There are 10 hidden switches. A switch that is on adds its own fixed numbers to the row, and there is some noise. The rows also spread widely along 13 directions, which tell nothing about the answers.
Known rows, each followed by its switches (1 for on, 0 for off):
[ 31 -15  16 -11 -13  -7  16  -2   0  15   6 -14 -13  16 -16 -10   1 -17
   4  12  24 -38  25   2   1  14  -4   5   6   9  23 -21 -22   4  -2 -14] : 0 1 1 1 0 0 0 1 0 1
[  3   0   7 -10 -17 -10   4   1  -4  15  -5  -2  -6  13  -2  11  11  -9
   0   8  10 -19   8  -1   7   6 -12  -4   3  11   3   4  -6 -12  -6  -3] : 0 0 1 1 0 0 0 0 0 1
[-21  -7  17 -36 -33 -20  -3 -29 -20 -33 -18   5 -23 -12   1  26 -22 -12
   6   7  32  15  -3 -12 -25 -15  20   0  49  39   8  38  -9  -7  10  22] : 0 0 0 1 1 1 0 1 1 1
[-30  54 -23  36 -30  -4  -1  33  -6  36  -2  42  41  41  19 -12  17 -21
  23   2 -10 -39  -8 -15  32  12   6   0  16  11  -6 -32  14 -18 -16  20] : 0 0 0 0 1 0 1 0 0 1
[ 14   1  -2  13  20   5  14  13 -12 -42  14   1  -9   1   9  -6   3 -27
  17   5   8  10 -12   8   3 -12 -10  -8 -17   2   4 -14   9  29  -3   8] : 0 1 0 1 1 0 1 1 0 0
[ -5   2   1  23   1  14  19 -16  -8  14  21  -2  -7  -2   3 -19 -15  16
 -24  -6 -16  16 -24   3  12 -13  25  27  30   0 -23   9 -20  -6  13 -15] : 1 0 1 0 0 1 0 0 1 0
[ 32 -14  12 -12   1  19  13 -10  12 -30   2 -23 -47 -13 -11  11   0  -3
  -9 -31  18  11  14   6   2   2   8   0 -20 -15   9   8   6  14 -19 -28] : 1 0 0 1 0 1 0 1 1 1
[ -9  17 -14 -31 -35   7  23  13 -10   4  12 -19  -2  -5   2   8  49   6
  24  24  11  -3   0   8  21   9  28  -2   6 -12 -28  18  20 -12 -35 -15] : 1 1 0 0 1 0 1 0 0 1
[  2 -19   4 -21 -52  28  20 -20 -15  35  -2  -6  12  16  -8  -5  -5 -38
 -11  15  32 -17 -11   9  40  -3  19  -5  15  22  -5  21  -7  15  13   5] : 0 0 1 1 1 1 0 0 1 1
[-18  -6 -14  -6  -8  14   8   8  -3  -8  21   1   3  -9   9 -24  28  -2
  -5  33  12   6 -17  14  27  -1  23  14  21 -12  -4  17   0   5   6 -16] : 1 0 1 1 0 1 0 0 0 0
[  9 -22  12  13   9   9  44  -8 -16  -3  24 -36 -30  -8   0   1 -19   9
 -34   3  -8  -1 -20  19  30 -11 -18  -9 -39  28 -24  17  -6   7  25 -18] : 0 1 1 1 0 1 1 1 0 1
[-21   3  -8 -22  -7 -15 -14   4  10 -21  -9   6 -26  -5   0  10 -14 -18
   9   3  14   3  -5  -1  -4  -4  13  -3  20  24  22  22   2   7   0  16] : 1 0 0 1 1 1 1 0 0 1
[  1   1  -1 -17 -10   9   8  -1   8  -4  10 -10 -15  -6  -3   5   3  -7
  13  17   7  -4  -8   5   0   3  12   3   8   7 -14  10   3   7 -13   0] : 1 1 0 1 1 0 1 0 1 0
[-11   0  -3 -15 -20 -14  14   3   2 -11  15  -1 -18   8 -15 -21  -9 -22
   5  25  16 -30   4   4   3  12  23   6  30  26  25 -13 -11   5   3  11] : 1 1 1 1 0 0 1 1 0 1
[ 10 -19  14 -21   0  -9  21 -10 -22   4  20 -27  -6  -7  -3 -12  -1   4
   6  37   6  -1 -12  10  -5 -11   6  12  25  13 -13   8 -32   6  16  -2] : 0 1 1 0 1 0 0 0 0 1
[  7  -4  -3   0 -54  17  26   3 -17  13   1 -13   3  22  -5 -11   1 -10
  -8 -22  20 -46  -7  13  48   2  25 -24 -21   8  -9  -5   3   9   6  -2] : 0 0 1 1 0 0 1 1 0 1
[-19 -22   1 -23 -14   8  15 -16   0  13   1 -24 -17  -7   1  19 -11  -7
 -21  25  -2  -7 -28   9  17   3 -13 -17 -12  48 -27  39  -7   5  20  15] : 0 0 1 1 0 1 0 1 1 1
[-16   6   4  18 -10 -11   7   6  -4   4   5  30 -12  16   8  -1   2 -23
 -17  21  23  -1  22   0  26  -5 -22  18  21  19  38  10  11  -9  12 -19] : 1 1 1 1 1 1 1 0 0 0
[ 11   1  -3  -9 -10  -3 -15  -4   7   4 -20  -6 -28   8   0  25   2  -3
   2 -23   7  -2   4  -4 -14  -1   1  -2  -2   4   0  19 -10  -2 -13  -5] : 1 0 1 1 0 0 0 1 0 1
[  6   1 -19  -4  -8  26   7  15  13 -12   6  -3  -9   5  -5 -11   8 -31
   4 -14  17 -11   5  14  42   3  15 -10 -20 -11  23 -13  23  34 -10  -5] : 0 0 0 0 1 1 0 1 0 1
[-14   3 -24 -10   0   9 -18  15  18  -2  -6  -1 -16  -3  15  27  21  -1
   1  -3  -2   6  -6   9  20  -3 -17 -11 -23  -3  -4  26  21  10 -12  -6] : 1 0 1 0 1 0 1 0 0 0
[ -3 -29  -5 -32 -31  25   6  -1  10  -8   2 -27 -13  -7   6   6   2 -13
  11  31  27 -28 -12  13  21  15   5 -18 -14  21 -15  25   3  23   4   3] : 1 1 1 1 1 1 1 1 0 1
[ 21   4  10   3  12  -8  32 -11 -46 -20  11 -13 -10  -4  12   1   9  -5
   2  -5   3  45 -35   2 -18 -36  17  11  14   5 -27  21 -30   3   8  -6] : 0 0 1 1 0 1 0 1 1 1
[-24  13  -3  12 -10 -10   7  -6   9 -20   7  14 -29  -4   5  14  10  -2
 -12   6   7  -3  21 -11  12  18  -7   7  10   6  12   1  24 -21 -17 -14] : 0 0 1 1 1 1 1 1 0 0
[ -6  16 -15  -1   2  -2 -13   4  22  10 -13  -2 -16  11   3  39  -8 -28
  12  -9  -8  -6 -15  -7   0   9 -21 -15 -21  29  -9  10   9   6 -24  24] : 0 1 1 1 1 1 0 0 0 1
[  3 -27 -13  -7   0  39 -49  -6  47  -5 -14 -13 -18 -12  14  12 -28   5
  13  -4   1 -10 -18   9 -12   3  12   5  -9  -3 -12  18 -10  37   4   3] : 0 1 0 1 0 0 1 1 0 1
[ 18  24 -17  -2   7 -13 -10  14   2  40  -8  -3 -16  13   0   9  17   3
   8 -22   5  11  -7  -1 -20 -17  28  26  21  -5  -2  19 -25  -8  -9 -23] : 0 1 0 1 0 0 0 1 1 1
[-12 -16 -10  -5 -25  15  -1  19   4  18   2 -13  11   4  22 -11  -2   4
   8  35  14 -47 -26  10  31   9  -1 -10 -11  28 -23  17 -13  15  27   1] : 0 1 1 1 1 1 1 1 0 1

New rows. What belongs after each?
[ 13 -15   7  -4 -13   0  12  -2 -26  20  -1  -3   6  17  10  -8   7 -21
   6  25  20 -11 -10   5   7 -11  -2   1  10  17  -5  12 -25   9  23  -3] : 0 0 1 1 1 0 1 1 0 1
[-15  30 -18  17 -16   8  -5  17   2   0  -1  21   9  20   7  -7   3 -14
  16 -16  -8 -10 -10  -3  13  -2  19   0  10  -5   0 -16   8   2 -16  12] : 1 0 0 0 0 0 1 0 0 1
[  1 -19   1   8  19   3  12  18  -1 -13  20  -6  -5   0  15 -17 -11  -9
   1  26   4 -10 -16  13  22  -8 -24  -2 -11  20   6   0  -8  27  29   0] : 1 1 1 0 1 1 1 0 0 0
[-43   3 -13  -5 -11  -7 -37 -17  27   5 -16   9 -22 -18  12  23 -18  23
  -7   8  -4  -3  -4 -14 -16  13  15  20  42  19 -13  37  -3 -22   4   5] : 0 0 0 1 1 1 0 1 0 0
[-16   6   8  -8   1 -13  26 -25 -29  -5   9   7 -19  -2   0  20   9 -32
  -4  38   2  35   1  -3  -9  -7 -13   3  22  29  -5  21   6 -16  -5   9] : 0 0 0 1 1 0 1 1 0 1
[ -8   7   4   5 -17 -13  13  -4 -20  -3  -4  19 -14  20   5  23   5 -29
  -8  11  19   8  22  -4   9 -10 -25   5  16  26  25  14  11 -10   4  -3] : 1 1 1 0 1 0 1 1 0 0
[-22  20 -15  -3 -25   3  -3  19   6  18  -6   2   1   8  16   6   6   4
  15  11   7 -27 -21  -6  11  11  10   1  10  26 -20  19   1  -7  -1   7] : 1 1 0 1 1 1 0 1 1 1
[  0 -16  11 -17   6 -12  -1   2   8 -20   2 -26 -29 -22  10   6 -11  26
   7   7   4 -21 -10  -1  -9   9  -5  -6  -5  17 -16  17 -17   0  11  -4] : 0 0 0 1 1 1 0 1 0 1
[-29  26 -17   8 -12  -2  12  11  -4  25  13  20   4  18   4  -7  18 -23
   7  39   0  -5   5  -3  16   9   2  18  29  18   8  -2  10 -13  -3   0] : 1 1 0 0 1 0 1 1 0 1
[-11  -5  -2  12   6  26  31 -15   9   6  35 -12 -21  -5  -9 -12   5  -7
 -24  26 -24   5 -10  13  29  15  -4   5 -12   2 -20  -6  11  -1 -12 -14] : 1 0 1 1 0 0 1 0 0 1
[-18  15  -6  18  23 -13  21 -10   1   9  24   7 -21   1 -11 -17 -34 -29
 -13  13 -15  13 -18   4   5  -9  12  20  25  36   8  -7  -8   5  10  13] : 0 1 0 1 1 1 1 0 0 1
[  7  27 -15 -24  -8 -14  35  31   3  -7  19 -21 -33  -3 -10  -3  38  -3
  15   0  18 -11   5   7  17  13  28  -1  -9  -3   3   2  17  -6 -35 -25] : 1 1 0 1 1 1 1 1 1 1
[ 29 -15   6 -22 -23  -2   8  11  10   0 -13 -15 -17  21  -7  15  -4 -45
  13  -2  35 -45  16   4  14  14 -19 -29 -32  29  26  -7  -2  24  -5  12] : 0 1 1 1 0 1 1 1 0 1
[-35   8 -27  -9   5 -10 -23  19  13  -3  -8  26 -12   5  13   2   4 -34
   2  18  18   8  -8   7  15 -10   5   3  15  23  37  24  12  17  17  11] : 0 0 0 1 1 1 1 1 0 1
[  7  28  -7   1   2 -26  15   3  -3   2  -2   4 -21  12  -7  24  17 -29
   0 -20   2  12   6  -7  -3   0   1  -4  -1   7   8   0   6 -15 -32   1] : 0 0 1 1 0 1 1 0 0 0
[ 15  -2  -4   4   8   5 -10   7  16   8   1 -18 -25  -3   1   3 -18  24
   1 -23  -8 -15 -23   3  -5  -6   6   7  -6   5 -19  10 -22  12   5  -8] : 1 1 1 1 1 0 0 0 1 0
[ 18 -11   4 -14 -25   0 -25  -1  15   4 -16  -5 -14   2  -2  -7 -27   0
  15 -26  31 -19   5   2 -15  -9  46  20  33  -7  19   9 -27  14   3 -12] : 0 1 0 1 0 1 1 0 0 1
[ -1 -15 -14 -18  -1   7 -18  21  27 -24   1 -12  -6  -8  14   2  -1  -7
  20   9  10 -21 -13  11  10   2  -3 -14 -16   6   7  -1   1  34   2  13] : 0 1 1 0 0 1 1 0 0 0
[  1  -3   9   5  -1  -1   8 -12  -5 -34   2  -5 -19  -5   1  12 -15 -13
   6  -5  -6  -5  -6  -3  -7   5  -7 -16  -9  17 -11  -9   4   4  -7  20] : 0 0 0 1 0 0 1 1 0 0
[-17  -1 -14 -24  -5  -9 -23  -6  14  -2 -11  -4 -30  -9   3  26  -1  -8
  10  13  14   9   1   3 -16  -5  12   9  18  15   7  35   2   3  -2   1] : 0 1 0 1 1 0 1 1 0 1
[ -8  11 -13   4 -18   1  31  15  -4  14  18  -5   0  12 -10 -19   9 -18
  -8   2  11 -26   4  12  41   7  20   2   4  11  12 -12   9   2   3  -5] : 0 1 0 0 0 1 0 1 0 0
[ -9  -2  -8 -15  10 -10  10  16  17  -5   7 -12 -36   1 -13  16 -11 -20
 -13   3   2 -19  -3  13  25   4 -29 -23 -34  46  18   6  19  19   9  17] : 0 1 0 1 1 0 0 1 1 0
[ 11  14  -9 -23 -36   7  27   4 -13   0   4 -24  -9   0   2  14  39   1
  11  -9  16   0  -4   2  15   2  32  -7  -6 -15 -26  12   8  -9 -32 -20] : 0 0 1 0 0 1 1 1 1 1
[ 18  -2   2  11  17 -13  35  18 -36   4  18 -22 -13  -2  19  -7  31  22
 -14  -1   6  15  -9  13  21 -26  -7   6 -15  -6 -17  22 -14  -6  22 -41] : 0 0 1 0 1 1 1 1 0 0
[ 18  21  -6  15   9   6  24  -6  -4  -6   9   0 -14  12   1  14  22 -36
   9  -8  -5  20   0  -7  -5   9   0   0 -12 -10 -11 -14   8  -5 -41  -7] : 0 0 1 1 0 1 1 1 0 1
[-14  -4 -11  23  18  20  25  -8 -12  21  20  -6  -8   3   7  -2   0 -14
 -24  18 -21  14 -26  15  31  -5 -14  -1 -20  18 -30  14   7   5  18  -4] : 0 0 0 1 1 0 1 1 0 0
[ 10  -1  14  16   8  -4  16  17  -8 -12   9  -3 -11   5  18  -7   3  18
  -3   6   1 -20 -10  -5   7   4 -26  -2 -11  15  -8  -2 -17  -5  13 -13] : 1 0 1 1 0 1 0 1 1 1
[ -9  -1  -6   5   7  10  25  -1  -9 -11  14 -15 -29 -12   8  10  10   2
 -19   0  -3  19 -11  13  30  -6  -3  -4 -25   6 -18  25  19  -1   1 -21] : 0 0 0 1 1 1 1 1 0 1
[-11 -11 -10   3   7  26 -24  -4  32 -35  -6   7 -14  -7  16  19  -5 -23
   6  12  -1  -2  -9  -1   8  16 -23 -12 -21   7   4   0  18  25 -13  15] : 0 0 1 1 0 1 0 1 0 1
[ 13  -4   6   0 -20  12  10  -3  -2  -7  -3   3 -14  12  -6   0  -8 -24
  -1 -16  18 -16   3   2   8  -1   6 -10  -2  12   9  -4   1  12  -1   4] : 1 0 0 1 0 0 1 1 1 0
[ 27  16   6 -15   1 -40   6  20 -18  10 -12 -13 -14   9   6  16  23   9
  18 -22  16  -5   8  -7 -16 -12  -2   0   6   0   5  10 -24 -15 -11 -15] : 0 0 1 0 1 1 0 0 0 1
[ -4  -1  -8  -2 -34  24  -8   4  25  -3  -4 -16  -5  -7  13   9   1  21
  11 -12   0 -40 -13  -1  23  22  14 -15 -21 -10 -38   4   9   1 -22  -6] : 0 0 1 1 1 1 1 0 0 1
[  1  12  -4 -18  15 -26  16  12  20   8  13 -20 -41  -3 -18   3  -9   0
 -10 -18  -9 -10   2   5   3   7   7  -3  -7  20  14  -4  -4  -3 -10  -2] : 0 0 0 0 0 1 1 0 1 1
[  4  23 -16  10  -7   9  17   1  -8  32   8   0  -3  16  -9   8  13 -31
  -3 -13  -2  14   2   9  24 -11  15   8   1  -4  -5   1  13   3 -19  -9] : 0 1 0 0 1 0 1 0 0 0
[  8 -13   4 -30 -18  11  10   6  -3 -27  -5 -24 -15 -10   9  24   1 -12
  12  -1  22   0 -20  12  13 -14  -1 -26 -31  19 -17  29  10  24  -3  11] : 0 1 0 1 0 1 1 0 1 1
[ 14   3  17   8 -19 -10  13   6 -36 -26  -5  -5  -9   0  17   2   4  23
  17 -13  22  -5  -3  -3 -10 -18  13   6  12  -2 -19  17 -12  -8   7 -17] : 1 1 0 1 1 0 1 1 0 0
[-29   0  -6 -17 -11 -15  34  11   4  -6  16   3 -19   9 -19   6  -6 -59
 -17  34  18 -20   9  15  51  10 -28 -27 -18  58  37   0  37  12   6  26] : 0 1 0 1 1 1 1 0 0 0
[ -2 -17   0   2   8  27   9  13  -3  10  13  -5   4  -4  32  -3  25   1
  -4  42   5   5 -19  14  26  -1 -25   0 -22   6 -24  24   3   9  19 -21] : 0 0 0 1 0 1 1 1 1 1
[  7 -13  -6  16  -6  27 -38  -7  16  21 -18   8   8   5  28   8 -14   7
   5 -13   0   3 -15  -4  -7 -11   6  17  12 -12 -15  19 -24  12   9  -8] : 0 0 1 0 0 1 1 0 0 1
[  8 -12   1 -24 -22  13  -4 -14   1 -13   0 -21 -26 -18  -2  19  14  15
   0  -5  23   9  21   8   5  -4  19  12   9 -20  -3  24  10   3 -14 -28] : 0 1 0 0 1 0 0 1 0 0
[-10   8 -31  -1   8  27  13  -5   2  20   8 -12 -23  -3   2  12  15 -20
 -11  -1  -9  38 -28  14  20  -8  24   5  -9  -1 -28  41  11   9 -13 -13] : 1 0 0 1 1 1 1 1 0 1
[  7  -8   1 -14 -26   5   4 -19   2  -4 -16 -12 -23  13 -16  30 -27 -35
  -5 -31   5 -15  -7   3   6   0  -2 -31 -18  30  -3  10   1  15  -8  30] : 1 0 1 1 0 0 1 0 0 0
[-20  22 -17  12 -27  14 -24  22  40 -14  -7  26  -1  11   9   2  13 -11
  21  -5   6 -45  18  -8  21  36   4  -6  -8 -13  16 -32  34   0 -37   3] : 0 0 0 1 0 0 1 1 0 1
[ 13  -5  24 -14  34 -38  27  -7   2 -30  15 -19 -58 -14 -13  13  -5  -6
  -2  15   1   3  21  -7 -23  18 -33  -1  -1  27  19  -1  -7 -14 -10  -6] : 1 0 0 1 1 1 0 1 0 1
[-22  11  -9   7   6   3   9 -13   0  13   9  -9 -27  -5   7  25   1  10
 -12  15 -23  22 -15   2  -5   0  -5  11   1  21 -34  33   3 -22  -6  -6] : 1 1 0 1 0 0 1 1 0 1
[  5  -6   9   4  12  -9   0  13   7  21  10 -12 -25  -5  14   0   2  38
  -9  11  -2 -12   8   3   1  -3 -19  21  -2   8  -3  13 -14 -10  18 -37] : 0 1 0 0 1 0 1 1 1 1
[-21 -10  -5   7  18   2 -31 -21  42   4  -4   9 -23  -8  -1  15 -36 -11
 -14   6 -17   0  -9  -6 -16  14 -11  12  19  23   6   7 -12   3   4  16] : 0 0 1 1 0 1 0 0 0 0
[  2 -10  10  -1 -48   6   3  14 -14 -13 -16   3  -5  12  11   1   1   7
   0 -20  35 -47  15   4  33   1  -1 -20 -11   6   8   9  10   2  14 -10] : 1 0 0 1 1 0 1 1 0 0
[  6  20  -5 -18  -5 -13  17  -5   8  21   3   3 -30   7 -13  22  31 -28
  -5   4  15  21  34  -6  -3   8   8  16  18  -1  25   8  12 -22 -34 -25] : 0 0 0 0 0 1 1 1 1 1
[ 18   3  -6 -25 -14   0 -15  14  -5  14 -30   1  -1  19  15  30   8 -27
  33  -8  20  -8  -9  -6 -15  -8  -9 -19  -6  20  -4  21 -13  16  -2  19] : 1 0 0 0 1 0 1 1 1 1
[  2   9 -15  -7 -17  -4  11  14   1 -11   3  -5 -12   8  -6  -3  11 -21
   0 -23  18 -11  -6  11  27  -6  25 -13 -10  -3  12  -1  10  13 -12   0] : 0 0 1 1 0 1 1 0 0 0
[ 21   7   3 -14 -22  15  -8  -1  12 -14 -17  -1 -20   1   8  36  20 -19
  24 -10  33   6  18 -10  -7   7   3   1  -8 -12  -2  12  18   3 -40 -17] : 0 1 0 1 1 1 1 1 1 1
[ -4 -12   1  23  19  10  -3  -8  -5   2   6   3   2   1  29  -4 -14  -4
   4  26 -11   4 -34  -5  -7  -4 -16   6   1  22 -31  10 -24  10  23   7] : 0 0 1 1 1 1 1 1 0 1
[-10  -4 -13 -12  -4  18   8  -2  14   7   5 -10 -18   4 -11   7 -22 -30
 -12  -8   2   4 -12  17  29  -7   6  -6 -11  24  11  15   8  25   4  13] : 1 1 0 0 0 1 0 0 0 1
[ 22 -23  18  -1  -1  20 -27   0  19 -35  -2  -1  -4 -10  21  -4 -10   7
  34  19  19 -18   7  -2 -18   8  -9  10   5 -19  -1 -12  -9  23  -7  -8] : 0 1 0 1 1 0 1 0 0 1
[ -9   7 -11  21  11  10  -5  -3   1  14  -3   4  -8  10  14  23  -1  -6
 -13  -3 -22   9 -23   0   8  -6 -23  -5 -19  17 -22  15   1  -1   2   6] : 0 0 1 1 0 0 0 1 0 1
[-33  -8 -10   0   2 -10 -19  24  43 -35   7  -3 -22 -14  14   0 -19  13
   5  24   1 -52  -4  -1  16  30 -24 -14 -16  34  14 -10  14  12  10  15] : 0 1 1 1 1 1 1 1 0 0
[ -7  -2   7 -11  -2 -11  31 -11 -24 -15  21 -22 -39 -19  -5   4  14  31
 -29   0  -1  25  -1  12  17 -19   7  11   5   3 -10  25   3 -12   7 -32] : 0 0 1 0 1 0 0 1 1 1
[ 14 -19  15  -6  -4 -11  10   8  14  14   7 -21 -27   0   3   4  -6  22
 -15   7  13 -33  18   1   8  10 -22   6  -8  22  10   4 -16  -6  17 -24] : 0 1 1 0 0 1 1 1 1 0
[  3   8  10  12   5 -12  23 -12 -35   7   4  12  -5  17  -1  -2  -7 -28
   0  15   1  12  -9  -5  -9 -13  -8   8  26  29  -1   4 -19  -7  12  10] : 1 0 0 1 1 0 0 1 0 1
[  7  -4   1 -14 -10  -6  26   4 -14  27   6 -23 -16  12 -15  11  -8  -9
 -19 -12   1  -7  -3  18  30 -18  -6 -11 -19  27   0  17  -3   4  13  -2] : 0 1 0 0 0 0 0 0 0 1
[  7   7  -1   8 -27  -3   8   6  -8  16 -17   3  -4  33  -2  21 -15 -37
   3 -16  13 -35   1  -2  21   2 -25 -24 -27  40   4  -5   3  10   2  18] : 0 1 1 1 1 0 1 1 0 1
[ 21   8 -13 -13 -13   6  14  19  -8  15 -15   0 -12  25   0  19  19 -49
   0 -26  28   3  -3  12  29 -16  -3 -23 -33  17  19  18  14  20  -6  -3] : 0 0 0 1 0 1 1 1 1 1
[ 27 -26  16 -30 -19 -14  28  18 -32 -20  -1 -30 -10   6  11  -1   9  -4
  14  11  36 -21  -4  13   8 -17  -4 -19 -13  22   5  20 -24  17  26  -5] : 1 1 1 0 0 1 1 1 0 1
[  1   7  -9 -25 -11  10 -10  -8  20  14  -3  -8 -22  -2  -6  21   7 -15
  15   7   4  13  -4   0 -18   4  20  12  17   2 -12  21  -1   1 -30   0] : 1 1 0 1 0 0 1 0 1 1
[-11  14  -7  13 -22   5   3  -1  -1  13  -9   6   7  14  12  18  -8 -21
  11   1   2 -16 -14  -9   1   8   4  -5   4  26 -23   6   0  -6  -5  20] : 0 1 0 1 0 1 1 1 0 0
[ 19 -10  13 -27 -17   8  20   0  10  -4  12 -23 -15  -7  -7   1   4 -10
  15  14  22 -20  12   4  11  15   5  -4  -4   4  -1  -5   4  10 -17  -9] : 0 1 0 0 1 1 1 0 1 1
[-10 -12  -7 -22 -12   7   7  18  -6 -10   2  -9 -15  -3  14   9  33  -3
   0  27  17  -3  -1  17  26  -2 -14 -14 -22   8  -2  33  16   5   7 -13] : 1 0 0 1 0 0 1 1 0 1
[ -1 -14 -14   1  16  26  12  -4   7 -15  28 -16 -16 -15   9 -14  12 -11
  -2  31   2  22 -21  18  13  -3  16  17  -3 -10 -11  10   0  22  -1 -21] : 0 1 1 1 0 1 1 1 0 1
[-27   3 -16   3 -32  19   6  -4   4   0  16  16  12  11  -6 -24  -3 -36
  -4  28   9 -16 -10  12  34   4  28   6  26   9  11 -12  11  16   0  13] : 0 1 1 1 0 0 1 0 0 0
[ 29 -22  22 -15 -24   4   1  -4  -3 -49  -7 -17 -24  -7  -2   5 -11   6
  10 -31  27 -22  22   4   0  -2   7 -16 -12 -14  14 -13   1  16  -6  -6] : 0 0 0 0 0 0 1 1 0 0
[ 17   9  -5  17   4  13  23   6 -16  -6   9   0  -8  11   5   8  28 -20
  -7 -15   3  21   9   9  25 -11 -11  -4 -25 -17   1  -4  20   3 -14 -22] : 0 0 0 0 0 0 1 1 0 0
[  7  15  23  -8 -26  -8  25   0 -14 -10   7   7   8  14   3  14  15 -25
  25  30  14 -14  18 -13  -3  12 -21  -5   7  16  -4 -21  10 -15 -27  11] : 0 1 0 0 0 0 1 0 1 1
[  9 -11  16  15  -3  -6   9   0 -10  24  18  -4  -1   5   9 -23  -1  20
  -8  26   4 -13  -1   5  -2  -8   4  34  28  -2  -7   2 -34 -11  19 -31] : 0 1 1 1 0 0 1 0 0 1
[-20   0   3  -3 -27  11  -9   6  19 -44 -11  18 -19   0   4  21  -5 -20
  -4 -11  24 -23  22  -2  36  14 -21 -24 -15   9  28   2  44   8 -16   8] : 1 0 0 1 1 1 0 0 0 0
[-15  10 -11  -6 -27 -11   2  23 -34   1 -23  12  -6  23  16  22   4 -13
 -11 -26  20  -5 -24   7  32 -34 -14 -28 -20  41   4  42   7   9  28  14] : 1 0 1 1 1 0 0 1 1 1
